The groups are shells around one centre, one inside the other: the same stretched ball of 4 dimensions in 9 sizes.
Known rows, each followed by its group:
[ 0.78 -0.62  2.29  2.92  1.74  4.37 -1.35  1.77  1.36 -3.24 -5.30]	R
[ 2.05  1.56 -0.88  1.73  0.87 -0.53 -0.91 -3.49  0.51  0.45 -1.32]	R
[ 0.82  0.09  0.30  1.78  1.26  0.60 -0.63 -1.48 -0.41 -0.39 -1.94]	J
[ 1.16  0.91  0.84  2.70  1.38  2.65 -1.86 -0.75  1.41 -1.69 -3.84]	R
[-1.02  0.21  0.56  2.19  1.84  0.94 -1.35 -1.15 -1.76 -0.05 -2.13]	A
[-1.26 -0.92  1.55  2.19  1.85  2.26 -1.22  0.52 -1.45 -1.19 -2.81]	S
[ 0.83 -0.06 -0.43  0.79  0.40 -0.56 -0.85 -2.83 -0.28  0.54  0.37]	P
[ 1.08 -0.20  1.13  2.10  1.10  2.51 -1.29 -0.23  1.14 -1.83 -3.09]	A
[ 0.71  0.14  0.61  1.93  1.09  1.58 -1.35 -1.11  0.44 -0.96 -2.27]	Q
[-0.43 -0.86  0.53  1.14  0.89  0.66 -1.03 -1.23 -0.99 -0.18 -0.51]	Z
[ 0.71 -0.01  0.58  2.00  1.47  1.01 -0.61 -1.00 -0.46 -0.70 -2.50]	X
[ 1.08  0.14 -0.44  1.05  0.68 -0.67 -0.53 -2.76 -0.47  0.52 -0.19]	J
[-0.74 -1.57  0.60  0.77  0.95  0.03 -0.31 -1.02 -1.98  0.12  0.06]	S
[ 0.35  1.16 -0.38  1.86  1.13  0.18 -1.66 -2.79 -0.34  0.42 -1.23]	S
[ 1.01 -0.23 -0.20  0.91  0.52 -0.29 -0.61 -2.40 -0.22  0.21 -0.11]	Z
[ 0.06  0.31  1.30  2.84  1.90  2.78 -1.59  0.09  0.06 -1.66 -4.13]	J
[ 1.25  0.46  0.29  1.93  1.10  1.07 -1.03 -1.57  0.49 -0.73 -2.26]	L
[ 0.98  1.20  0.56  2.68  1.43  2.22 -1.94 -1.22  1.09 -1.26 -3.54]	A
[-0.56 -2.11  2.71  2.27  1.79  3.90 -0.72  2.51 -0.36 -2.89 -4.13]	P
[ 0.49  0.08 -0.37  0.95  0.49 -0.30 -1.18 -2.78 -0.32  0.51  0.24]	R
[ 0.44 -0.43  1.29  2.15  1.34  2.47 -1.21  0.06  0.39 -1.70 -3.10]	L
[-0.28  0.61 -0.32  1.56  1.18 -0.23 -1.36 -2.65 -1.26  0.74 -0.61]	Q
[ 0.12 -1.03 -0.02  0.54  0.57 -0.65 -0.31 -2.07 -1.32  0.52  0.65]	Z
[ 0.11 -0.25  0.80  1.83  1.18  1.62 -1.32 -0.79 -0.12 -0.91 -2.05]	L
[-1.03 -0.48  0.45  1.49  1.37  0.40 -1.05 -1.34 -1.90  0.22 -0.85]	Q
[ 0.38 -0.01  0.55  1.76  1.05  1.36 -1.37 -1.22  0.10 -0.73 -1.82]	J
[ 0.22 -0.42  0.02  0.96  0.62  0.02 -0.94 -2.08 -0.61  0.20 -0.03]	Z
[ 0.16  0.10  0.19  1.54  0.98  0.63 -1.30 -1.82 -0.40 -0.11 -1.10]	L
[-0.40 -0.99 -0.40  0.31  0.65 -1.60 -0.12 -2.68 -2.34  1.35  1.47]	P
[ 1.07 -0.13 -0.48  0.87  0.67 -1.01 -0.18 -2.77 -0.82  0.68  0.09]	A
[-0.12 -0.10 -1.14  0.28  0.47 -2.37 -0.46 -3.96 -2.16  2.07  2.05]	X
[ 0.10 -0.04  0.86  2.01  1.21  1.94 -1.59 -0.73  0.16 -1.07 -2.36]	X
[ 0.96  0.55 -0.91  0.91  0.55 -1.28 -0.75 -3.59 -0.64  1.12  0.49]	Q
[ 1.28  0.56  0.39  2.03  1.04  1.49 -1.34 -1.46  0.91 -0.97 -2.47]	S
[ 0.44 -0.85  0.68  1.23  0.76  1.08 -0.85 -0.96 -0.09 -0.74 -1.08]	X
[ 1.28  1.22  0.47  2.76  1.65  1.80 -1.37 -1.25  0.70 -1.12 -3.82]	P

New rows, each followed by its group:
[-0.16  0.60 -0.54  1.40  1.13 -0.77 -1.08 -2.99 -1.52  1.06 -0.23]	L
[-0.55 -0.16  1.07  2.24  1.64  1.98 -1.46 -0.33 -0.71 -0.99 -2.73]	L
[ 0.60  0.73 -0.51  1.54  1.13 -0.61 -0.82 -2.87 -0.96  0.73 -0.79]	Q
[ 0.60 -1.17  1.49  1.80  1.22  2.28 -0.59  0.46  0.17 -1.82 -2.80]	Z
[ 0.52  0.91 -0.70  1.52  1.17 -0.94 -0.81 -3.18 -1.20  1.02 -0.60]	Z
[ 0.41  0.32 -1.00  0.57  0.32 -1.46 -1.05 -3.81 -0.88  1.42  1.35]	R
[ 0.01  0.97 -1.75  0.61  0.68 -2.96 -0.72 -4.97 -2.28  2.69  1.93]	R
[ 0.56  1.06 -2.01  0.38  0.42 -3.31 -0.58 -5.40 -1.90  2.82  2.32]	R
[ 0.84  0.37 -0.98  0.80  0.63 -1.70 -0.41 -3.64 -1.17  1.38  0.71]	Z
[-1.14 -2.03  1.00  0.83  1.13  0.38 -0.17 -0.34 -2.35 -0.14 -0.22]	P
[ 0.74  0.75 -0.32  1.73  1.23 -0.23 -0.83 -2.55 -0.73  0.40 -1.32]	J
[ 1.19  0.06  0.47  1.83  1.14  1.08 -0.73 -1.23  0.24 -0.83 -2.26]	J
[ 1.21 -0.38  0.79  1.83  1.23  1.32 -0.40 -0.64  0.13 -1.15 -2.57]	R
[-0.96 -1.26  1.57  1.85  1.50  2.28 -1.15  0.53 -1.00 -1.34 -2.36]	J
[ 0.66 -0.61  0.58  1.39  0.94  0.88 -0.63 -1.06 -0.22 -0.67 -1.42]	L
[ 1.87  1.36 -1.23  1.21  0.52 -1.23 -0.90 -4.10  0.25  1.00 -0.10]	P
[-1.27 -1.12  0.35  0.90  1.08 -0.23 -0.71 -1.49 -2.39  0.60  0.28]	Z
[-1.10 -1.01  1.30  1.83  1.55  1.79 -1.14  0.07 -1.39 -0.89 -2.04]	Q
[-0.14 -1.73  1.16  1.12  1.03  1.13 -0.26 -0.06 -1.04 -0.90 -1.17]	Z
[-0.30 -0.58  2.26  2.99  2.03  4.13 -1.60  1.67  0.31 -2.74 -5.00]	X
[ 0.88 -0.11  0.81  1.93  1.10  1.80 -1.15 -0.74  0.56 -1.25 -2.50]	Q
[-0.75 -1.79  1.27  1.25  1.30  1.14 -0.31  0.14 -1.70 -0.76 -1.28]	S
[ 1.82  0.52 -0.49  1.25  0.60 -0.36 -0.60 -2.84  0.38  0.17 -0.75]	A
[ 0.95 -0.95  0.63  1.20  0.85  0.72 -0.23 -0.93 -0.24 -0.74 -1.29]	A
[ 0.08 -0.66  1.84  2.55  1.73  3.25 -1.22  1.01  0.20 -2.24 -4.08]	L
[ 0.84 -0.22  0.44  1.61  1.09  0.77 -0.62 -1.28 -0.22 -0.56 -1.73]	L
[-0.51 -0.71  0.04  0.81  0.74 -0.28 -0.90 -2.05 -1.46  0.56  0.43]	Z
[ 1.27  0.53 -0.52  1.18  0.57 -0.37 -0.95 -2.97  0.13  0.39 -0.35]	S
[ 0.81 -0.67  1.54  2.23  1.42  2.73 -0.87  0.54  0.57 -2.09 -3.60]	S
[-1.04 -1.23  0.71  1.13  1.17  0.48 -0.73 -0.88 -1.92 -0.02 -0.48]	Q
[ 0.83  0.96 -0.49  1.71  1.16 -0.38 -0.94 -2.85 -0.61  0.54 -1.16]	Q
[ 0.87 -0.37  0.59  1.57  1.00  1.11 -0.75 -1.05  0.09 -0.83 -1.80]	L
[ 0.69 -0.21  0.85  1.90  1.13  1.80 -1.15 -0.66  0.39 -1.21 -2.43]	L
[-1.05 -1.55  1.08  1.18  1.15  1.06 -0.77 -0.29 -1.63 -0.49 -0.81]	S
[-0.79 -1.03  0.23  0.84  0.96 -0.32 -0.58 -1.65 -2.02  0.54  0.26]	Q
[-1.18 -0.64  1.25  2.14  1.83  1.80 -1.20  0.01 -1.58 -0.82 -2.52]	S
[ 1.58  2.34 -1.65  1.66  0.87 -1.57 -1.31 -4.83 -0.13  1.57 -0.39]	R
[ 1.45  0.81  0.29  2.20  1.20  1.32 -1.20 -1.58  0.80 -0.89 -2.77]	J
[-1.01 -0.51  1.57  2.53  2.03  2.54 -1.34  0.56 -1.16 -1.39 -3.49]	Z
[-0.79 -0.31  0.46  1.59  1.32  0.64 -1.21 -1.34 -1.46  0.03 -1.09]	L
[ 0.60  0.92 -0.23  1.75  0.92  0.51 -1.68 -2.55  0.17  0.08 -1.24]	P
[-1.42 -2.59  2.38  1.69  1.74  2.70 -0.36  2.00 -1.80 -1.91 -2.67]	R
[-0.56  0.42  0.28  2.00  1.52  0.74 -1.48 -1.65 -1.20  0.05 -1.71]	J
[-0.45 -0.15  0.96  2.24  1.76  1.59 -1.12 -0.45 -1.07 -0.78 -2.73]	L
[ 0.18 -0.63  0.30  1.03  0.65  0.46 -0.98 -1.63 -0.45 -0.15 -0.35]	P
[-0.09 -1.17  1.06  1.51  1.29  1.23 -0.45 -0.21 -1.02 -0.87 -1.77]	L
[-0.93 -0.18  1.07  2.39  2.02  1.64 -1.14 -0.24 -1.61 -0.71 -2.92]	A
[-1.08 -1.58  2.69  2.73  2.19  4.06 -1.10  2.45 -0.76 -2.75 -4.69]	P
[-0.09  0.66 -1.02  1.03  0.94 -1.71 -0.85 -3.75 -1.90  1.75  0.71]	S
[-0.73 -0.97  0.78  1.32  1.12  0.93 -1.00 -0.81 -1.27 -0.34 -0.91]	Q
[-0.65 -0.15  1.46  2.70  2.06  2.57 -1.39  0.38 -0.84 -1.44 -3.81]	Z
[ 0.33 -0.87  1.49  2.09  1.48  2.38 -0.76  0.48 -0.08 -1.76 -3.19]	L
